There are 10 hidden switches. A switch that is on adds its own fixed numbers to the row, and there is some noise. The rows also spread widely along 11 directions, which tell nothing about the answers.
Known rows, each followed by its switches (1 for on, 0 for off):
[-28 -25 -11 -27  -4 -24 -40 -21  25 -30 -17 -24  11 -20  -6  16 -15   4
  26  44 -23  15  -7   1 -29  41 -10] | 0 1 0 0 0 1 0 0 0 0
[-25  -3   7 -29  12  -3 -10 -20  21 -17   9 -14  -4 -20 -17  -2 -20   7
 -26 -60 -47  -5 -23 -35 -36  44 -28] | 0 1 1 0 0 1 0 0 0 1
[-19  28  16 -14  21  31 -12  12 -16 -20  12 -24  10  17 -20   5   9 -13
  -1  11 -23  11  17   1 -22  -3 -20] | 0 1 1 0 0 0 0 0 0 0
[ -1 -11  -7 -27 -24  -5  -8  30  28  42 -54 -38  58   4  29 -21   5 -20
  26  56 -41 -31  -3  -6  23 -56  42] | 1 1 1 0 0 0 1 1 0 1
[-14  11  14  54   9  24  34  32  35 -21   9  20  -1  35 -15 -17  -6 -21
 -19   3  -3  -9  37 -31  -8 -24  -4] | 0 0 1 0 0 0 0 0 1 1
[-11  -9  -5 -16  18 -21  11 -16  16  24 -32   1   3   1  -1 -10  -1 -15
  11  -6 -10 -19 -15   1  -7 -13  36] | 0 0 0 0 0 1 1 0 0 1
[-17 -35   1  -6  10   5 -50  -6  49  39   6 -31  37 -14  -2 -14 -10 -15
  17  22 -18  31 -20  -1 -17   0   8] | 0 0 1 0 0 0 1 0 1 0
[-29  13  -5  41  30  -1  24  -6  -5 -14   0  26 -24  -3 -30  -4 -16  28
 -34 -57  12  -5   0   8 -33  -3   8] | 0 0 1 0 1 0 0 0 0 1
[-23   0 -14  -3 -18 -19 -15  15  20  14  -1  -3  -2 -10   2  -9 -21   4
  13   4 -15 -26 -34 -27   3   1   7] | 0 1 1 0 0 0 1 1 0 1
[-42   9   1  16  27  -7   5   8  -6 -45  16  24 -38   5 -15  15 -27  -3
  42   8  34  -3 -10  16 -20  16 -32] | 0 1 0 0 0 0 1 0 0 0
[-35  32  -5 -22  11  -6 -11  14 -27  -1 -10 -12 -12  -1  -4   6 -13   5
  25   2  -4 -15 -25  12  -4 -12  -5] | 0 1 1 0 0 0 1 1 0 1
[-46  17  12  17  49  10  37  -1 -26   5  -2   7 -17   4 -14  -7 -13  -4
 -15 -63   4  -6 -10  26 -28 -12   5] | 0 1 1 0 0 1 1 0 0 1
[-32   4  20  -4  25  29 -24   3  19 -23  12 -18  14   6 -30   7 -13 -13
   3  19 -18  30  13  -4 -30   9 -37] | 0 0 0 0 0 1 1 0 0 0
[-20 -14   8 -18  -2  -9 -42  -9  40   5   4 -32   7  -4 -20  -5 -23 -18
   2  38 -33  32 -13 -14  -1  14 -24] | 0 1 1 0 0 1 1 0 1 0
[  1  22 -16  -3   1 -17  39   6 -10  22 -12  17 -12  -8  17  -6  -4   3
  -1 -63  -5 -61 -26  -8  -3 -33  37] | 0 0 1 0 1 1 0 0 0 1
[-17  -4   4  32  11  -8  17   8   8  32  42  20 -18  11 -16 -22 -12 -13
  -5 -20   8 -11 -20 -14   3  -5  19] | 0 0 0 0 0 1 0 0 0 1
[-40  18   2  10  21  16   8  35  -6 -21  12   7   8  19  -3   9  -1 -15
  53  31  12 -11   7  10 -21 -13  -3] | 0 0 1 0 0 0 1 0 0 1
[-52  -3  10  32  24  -6  29  20 -13 -31  17 -17  13   6 -17   3   9 -15
  -9  19 -37  13  16 -12 -30  44 -10] | 0 1 1 0 0 0 1 1 0 1
[-20  -7   4 -18  28 -21  -6 -22   4   7 -57 -21   9  -7 -14  -3 -26   6
   0  17 -15  25   3  44   1 -18   3] | 1 0 1 0 0 0 1 0 0 1
[-15   9  -3  21  -8  -7   6  15  43   5   7  34 -25  16 -27 -20 -33  -4
   0  -1   6 -24 -21 -37   5 -14   5] | 0 0 1 1 0 1 1 0 0 1
[ -7  38   0 -14  15 -30  22 -10 -28  -4 -32  -3 -24   5 -30   4  -7  -2
 -23   6 -27  -6  -5   8  10 -12  12] | 0 0 1 1 1 1 1 0 0 1
[-24  37  -3  23  13  15 -10  10 -59  44   8 -32  13  -2 -32 -10   8  18
 -60   3 -28  25   1  21   4 -37  38] | 0 1 1 0 1 0 1 0 0 1
[-58   6 -13  41   9 -13  22   6 -28 -19 -19 -14  11 -12  -2   4  -4  24
 -31   1 -18   8  16  17 -35  14  25] | 0 1 1 0 0 1 0 1 0 1
[-16 -15  -3  15   0 -11 -34  -4  16  44  -5 -15   2   5  -7 -17 -19 -12
  12  50  14  29  -9  33  18 -37  25] | 0 1 0 0 0 1 0 0 1 0
[-31 -17  -9  -3 -14 -16  -8  21  25   5 -10   8   4 -23  31   5 -46  -4
  66   8   2 -27 -41  16   9  -5 -17] | 0 1 1 1 0 0 1 0 0 1

New rows. What belongs after each?
[-17   2 -18   3 -14 -21  -4  -8  19  15 -33   0 -15 -22  16 -11 -28  10
 -15 -30   0 -27 -32 -13  -1 -22  21] | 0 1 0 0 0 1 1 1 1 0
[-43   7 -19   3  -8 -19 -17  12 -18 -13  12  -8  -3 -22  -2   7 -13  19
   5   9 -16 -12 -27 -17 -16  30   3] | 0 1 0 0 0 0 1 1 0 1
[-22 -25 -14  -5 -16 -18 -20   9  26  10  -9 -21  23 -23  15  10 -22  -5
  38  32 -20  -7 -19   7  -4  -3   3] | 0 1 1 0 1 1 1 0 0 0
[-27   2 -26  29  -2  -1  -1  -6  44 -71 -47  30 -13   2 -28   7 -12  45
 -15  -5  15 -18  24 -22 -58   5  14] | 0 1 1 0 1 0 0 0 0 0
[-11   5  -5 -13  -9  -3 -28   8  16 -12  -9 -18  15  -8  -8  -4 -19   4
 -13  36 -35   9   0 -25   0  -6  -5] | 1 0 0 0 0 0 1 0 1 1
[-19   5 -16  39  14 -13  37  -4   0 -22 -12  29 -15   4 -10  -7   2  15
 -29 -27   3 -25  11 -19 -32   9  37] | 0 0 0 0 0 0 0 0 0 1
[-22 -12  17  21 -18  -1   8  57 -15   9  57 -35  33 -19  51  12 -36 -38
  48  38 -44   5  -8  17  37   1 -56] | 1 0 1 0 0 0 0 0 1 1
[-41 -10   3   3   8 -13  -9  16  13  13  10  -1  -6  -4  -9 -15 -36  -1
  20   2   2  -7 -33   1   4 -11  -7] | 1 1 0 0 0 1 1 1 0 1
[ -1   4  14 -44  16 -28 -16  -1 -10  43  20 -32  -8  11  -6 -10   0 -51
  36  35 -33  10 -37   7  36   2  -6] | 0 1 1 0 0 0 1 0 1 1
[-27 -16   7 -34  34 -19  17 -18   1  -7 -20 -24  16 -13  15   3   3 -36
  18 -16 -40  -3 -20   6 -30  31   2] | 0 1 1 1 0 1 1 0 1 0
[-26   1 -11 -27  32 -55   6 -33 -53   9   5 -22 -21 -46  -2   9 -22  10
 -22 -42 -36  11 -46  26  -5  30   4] | 1 0 0 0 1 1 1 0 1 1
[-11 -14   1 -19  24 -11   5   2  17  11 -13  -7  26  12  -7 -18   7 -19
  23  21 -23 -10  -7  -1 -15  -5  29] | 1 0 1 1 0 0 0 0 0 1
[-33 -15   4  -2  27 -25  -2 -16  11  -3  17  -3 -11 -12 -13  -1 -16 -15
   3  -9 -18  15 -22  -8 -18  37  -8] | 0 0 0 0 0 1 1 0 1 1
[-27  -8  15  44  19  16   1  12  -2  57   9 -21  22  -9   3 -21 -24 -11
 -24 -12 -13  33  -2  33  10 -35   8] | 0 0 1 0 0 0 1 0 1 1
[-28 -14 -15  24 -15 -20  16   8  27 -18 -30  14  -4  -6  -3  -8 -35  15
 -12  13  -8 -21  -1 -17  -4  -9  18] | 1 1 0 0 0 1 1 0 0 1
[-25  13  -9  25 -18  -2 -14  25 -24  20   3 -34  20  -2   5  -2   0   4
  -5  54 -19  11   6  16   8 -16  15] | 0 1 1 0 0 0 0 1 0 0
[-28 -12   7   4  30   9   1   9  13   3   4  -8  11  11  -7 -16  -6 -24
   9   9   0   4  -3   3 -18 -22  14] | 1 1 0 0 0 1 1 0 1 0
[-19 -11  -7  -3   5  -3 -29  -3  14  20  10 -13   8  -5 -13 -18   3   4
  -6  -2  -8  -3 -23 -16 -19   8  20] | 0 1 0 0 0 0 0 1 0 0
[-10 -11  12   0  20 -37  25 -13   5   2 -12   1  -9   6 -17 -13 -22 -18
  -7  17 -22   4  -4  11  15   8   1] | 1 0 0 1 0 1 0 0 0 1
[-12   2  14 -30  22 -34 -10 -20  21  -9  -2 -12 -20  15 -38  -5  -7 -24
  13  26 -20  13 -16  -8  -6  33 -22] | 0 0 1 1 0 1 0 1 0 0
[-35  -6 -15  16 -16  13 -45   8  17  21  -8 -38  51 -20 -26 -21 -10  34
 -67  27 -50  26   4 -35 -23  -9  37] | 1 0 0 0 0 1 1 1 0 1
[  1 -16  -2 -10   3 -19 -13 -12  24  26   0 -11   0   3  -9 -16  -2 -14
   4   7 -15  -4 -19  -8   0   5  16] | 0 1 1 0 0 0 0 0 0 0
[-30  12   8   4  19 -14  30   8 -34  11   6 -33  10 -13  10  -1   5 -18
 -23 -30 -46  -5  -6   8  -4   3   0] | 0 1 1 0 1 1 0 1 1 1
[-32 -27  14  -7  38 -41  26 -19  -3  30 -22 -29  14 -10 -14 -12  -1 -28
  -3  -2 -44  15 -22  26  -2  23  13] | 0 1 1 1 1 1 1 1 0 1
[ 11  -1   5  -1  15 -29   6  -1  25  -8 -21   6 -21  21 -23  -9 -12 -24
  13  45   4   0   5   2  23 -29   1] | 1 0 0 0 1 0 1 0 1 0
[-25  22   0   5  -9 -23   3  22 -26   7  -4 -21   2 -11   4  12 -23  -2
  21  38 -23   1 -10  29  24 -13 -13] | 0 0 1 1 1 1 0 1 0 1
[-33 -41 -14  15   2 -31 -20 -26  56 -19 -33  -3   6 -36   4  -3 -36  26
  -8 -17 -12  12 -12  -8 -33  38  -9] | 0 0 0 0 0 0 0 1 1 1
[-31  22 -11   4   3 -15 -22   3  -5  18  12   5 -28  -9 -11  -4 -37  10
   6  -5  12   4 -33   9   5 -19   2] | 0 0 1 0 0 1 1 0 1 1
[-48 -12   1 -14  18 -27 -10   3  30 -32 -19  -2 -10   5 -26  -2 -30   2
  33  28  -2   3 -14   0 -18  14 -16] | 1 1 1 0 0 1 1 1 0 1
[-24  42 -17 -29 -21 -30 -23   8 -39  -6 -12 -33  -7 -19 -15  15  -9  18
 -16  30 -46  -6 -20 -10   9   1   2] | 0 1 1 0 1 1 1 1 0 1
[-34  -7 -15   0  -9 -35  31  12  23 -29 -50   3   4  -1  17   6  -9  -7
  30  24 -17 -40   1 -11 -14   7  17] | 0 1 1 0 0 1 1 1 0 1
[  1   5   5 -60  -5 -10 -21  -5  26  16  -9 -12   0 -14  12   3 -25 -20
  38 -14 -28 -31 -40 -21  11  -6 -22] | 0 0 0 0 0 1 1 0 0 1
[-17   3  -3 -46   4   5 -65 -35  31   6 -49 -42  30 -18 -33  -3 -14  29
 -33  11 -44  35   2  -2 -31   0   7] | 0 0 1 0 0 1 0 0 0 1
[-16 -28  19 -13  42 -16 -12 -38  13  41 -33 -53  32 -10 -21 -21   9 -21
 -44   3 -55  50   2  13  -8  15  16] | 0 0 0 0 0 0 1 1 1 1
[ -2 -20   2 -25  -7 -16 -19 -21  29  23 -27 -34  23 -17   0 -11 -12  -4
 -16   0 -54   6  -9  -6   2  13   3] | 0 1 1 0 0 0 0 0 0 1
